There are 4 ways to turn a row about zero (a turn may also mirror it). The second row of each pair is the first, turned, with some noise. The first 36 pairs use one turn. New pairs use 2 turns, one after the other, and a turn may come again.
In the rows, 128 means zero.
Known pairs, each followed by its turns in order:
[ 88 124 139 106  80 117 108 115]
[155 122 142  69 150 123 126 145]	K595

[107 192 138 137 147 165 182 126]
[118  91  95  87 163 117 188 134]	K88

[ 83  97 116 118 153 103 138 120]
[138 110 145 127 181 161 120 147]	K597

[103 104  86 144 158 102 146 137]
[101 146 153 133 132 180 139 104]	K595

[127 115 150  97 108  98 115 168]
[157 152 106 145 152 136  87 121]	K88

[124 138 148 154 155 115 114  78]
[100 152 146  77 143 128 112 135]	K256

[191 134 102 161 137 132 171 116]
[145 130 112 148 120  81  74  88]	K597

[132 132 112 111 136  97 135 129]
[111 152 149 128 134 124 120 125]	K595

[ 80 138 111 115 123 143  73 121]
[117 134 102 115 133 148 159 187]	K597

[104 162  85 190 118 110 163 149]
[102 110  74  91  92 166 151  98]	K88

[110 185 132 138 111 122  71  95]
[131 102  75 102 109 110 179 158]	K597

[ 90  82 126 159 117 115 119 108]
[132 120 181 110 121 155 140 164]	K256

[137 132 120  46 145 120 104  91]
[118 143 139 158 146  46 102 146]	K88

[107  54 158 109 178 139 173 141]
[170  48 130  72 102 135 129 129]	K256

[135 151 131 134 170  84 118 156]
[175 105  94 136 105 109 128 106]	K88

[ 91  88  94 115  93  86  85 126]
[134 140 179 165  87 157 107 170]	K256

[135 161  98 164 132  85  81 172]
[131 151  62  74 138 142 139  99]	K597

[ 92 118 126 121 128 123 119 141]
[121 110 144 109 145 148 131 133]	K595

[ 95 162 135 159 144 173 118 123]
[ 85 140 103 106 143 155 170 130]	K256

[203 124 147 142 146 141 122 153]
[148 113  88 129 179  84 109 144]	K256

[170 149 118 151 141 126 119 129]
[135 120 119 159 101 130 161 127]	K88

[101 123 145 191  82 154 104 189]
[157 145 118 154 162 164 197 181]	K256

[174 103  80 217 162 138  95  75]
[ 59 105 172 117 217 114 102 174]	K256

[ 75 144 151 165  87 130 167 154]
[201 102 145 132 152 170 110 121]	K595

[163 111  90 126 102 112 127 123]
[ 98 141 116 163 100 140 112 139]	K88

[126  43 118 128 126  98 121 178]
[190  72 149 149 121 151 108 176]	K256

[126 131  79 100  97 132  65 147]
[121 213 113 141 105 107 122 129]	K88

[ 64 111  68 181 132 123 164  62]
[ 47  96 149  57  77 125 120 103]	K88

[162  92 140 103 127  78  84 127]
[ 83 150 112 104 173  87 133 112]	K595

[104 197  98 144  75 103 100 130]
[171 147  83  86 127  96 189 141]	K597

[137 121 148 153 101 130 104  85]
[116  94 130  99 100  95 125 151]	K597

[141 118 138 112  55 215 123 106]
[185 118  81 107 110 108 172 199]	K595

[124 110 126 128 113  87 104  92]
[113  93 133  92 155 104 137 139]	K597

[ 76 135 111 121 133 153 117 102]
[127 110 144  88  94 157 126 148]	K595

[ 92 130 108 115 185 121 117 143]
[ 77 105 162 127 115 160 116 126]	K595

[101 125 172 105 120 125 131 129]
[124 111 162 131 118 149 162 131]	K597

New pairs. What belongs after each?
[127 151 119 128 163 123 121 130]
[100 105 142 138 146 135 131 130]	K597 K256

[114 155  86 109 113 153  74 122]
[139 119 119 170 144 172 132  82]	K597 K256

[110 139 196 135 124 177 169  98]
[111 107 121 202 148 109 111 184]	K595 K256

[165 121 156 155 124 135 133 118]
[110 118 148  93 133 108 146 150]	K597 K597

[ 91 124 100 115 137 141 128 166]
[122 135 101 175 105 127 107 109]	K88 K256

[158 141 211 107  97 124 177 153]
[146  64 190 120  89  77 138 131]	K597 K597

[100 125  69  94 113 156  97 102]
[160 167  97 128 146 177 133  82]	K597 K597

[133  98  88 112 158  98 113 120]
[125 171 121 152 126 150 109  86]	K88 K88

[171 163 137 105  92  93 123 175]
[158 154 126  81 168 147  76 127]	K595 K256

[167 132 147 145 170  83  95 187]
[124 147 127  70  62 152 137 172]	K597 K595

[158 123  99 113 150 158 178 156]
[122 116 156 163 167 153 172 144]	K88 K595

[132 129 172 136  64  90  98 103]
[142  56  91 143  95 125 114 167]	K88 K597

[134 104 157 117 108 117 175 147]
[112 103 133 187 130 137 119 139]	K256 K88

[137 161  83 150 151  96 103 142]
[126 145  86 159 175 106 112 142]	K597 K597

[ 86 176 179 114 168 114  72  94]
[142 152 164  73 128  84  56  98]	K88 K256

[129  90  67  29 104 116 129 143]
[174 191  71 113  82 110 140  66]	K88 K88

[172 143 110 149  80 173 118  99]
[161 143 152  95 150 186 115  94]	K256 K256

[191 106 147 110 157  94 102 104]
[119 138 195  83 110 145 112  98]	K595 K595

[169 110 179 148 143 148 135 126]
[ 97 114 167 159 153 153 106 137]	K595 K256

[ 82 118 132 103 131 118  95 132]
[133 174 138 120  96 117 142 146]	K256 K597

[ 88 145  70 123 108 143 188 131]
[152 133 129 148 178 172 186 151]	K595 K88

[139 119 134 158 117 166 157  58]
[121 131 119 116 200 103 158  86]	K597 K595

[112  93 141 109  94 152 107 125]
[116 166 135 161 158 146 118 108]	K595 K597

[151  53 110 117 128  99 104 125]
[114  97 103 130 195 103 153 106]	K256 K595

[120 185  74 161  98 160 119  95]
[121 170 187 168 155  96 162 102]	K597 K595

[191 130 159 141 121  76 129 135]
[143  74  70 116 162 117 128 119]	K595 K597

[188 154 148 179 137 160 149 138]
[158 118 104  79 133  73  76 123]	K595 K597

[165 155 163 157 146 117 148 145]
[104 146 167 119 167 130 109 160]	K595 K256

[174 144 182 168  92 135 182 122]
[107  50 134  81 149 131 170 137]	K88 K256

[158 122 104  73 158 202  83 125]
[165 150 126 106 118 150 161  32]	K88 K597

[111 129  99 157 130 143  98 170]
[121 165  96 128 130  98 163 150]	K597 K88

[ 96 178 125 108 119  86 115 106]
[110 172 148  85 100 135 109 100]	K88 K595

[131 103 170 111  97 170  89 185]
[171 148 158 137  85 125 191 157]	K597 K597

[166 169  80 117 106  73 145 127]
[147 206 114  85 150 122 118 102]	K595 K256

[100 164 125 116 193 181  84 117]
[159 128 115  75 198 164 161 157]	K595 K595

[152 157  79  93  75 184 110 129]
[178 141 155 119 129 183 127  59]	K256 K595

[128 114 138 140 118 154 145 117]
[127 148 125 136 146 145 107 133]	K256 K595

[115 141 116 173 102 143 153 126]
[117 131 133 143 100  83 103 115]	K595 K597

[155  65 117 123 180 150 135 193]
[ 70 146  92 141 162 155 200 125]	K256 K595

[167 191  94 154 113 110 118 129]
[158 184 164 101 146  95 120 114]	K595 K256

[101 106 176 115 113 158 103 136]
[131 147 125 107 185 165 128 142]	K597 K88

[110 145 149 107 118 136 164 119]
[118 117 125 147 163 162 115 132]	K88 K597

[120 150 163  90  96 154 110 122]
[163 146 103 156 112 133  88 141]	K595 K88

[144 113  80 117 182 104 148 174]
[117 146 129  72 144 170 185 124]	K595 K256

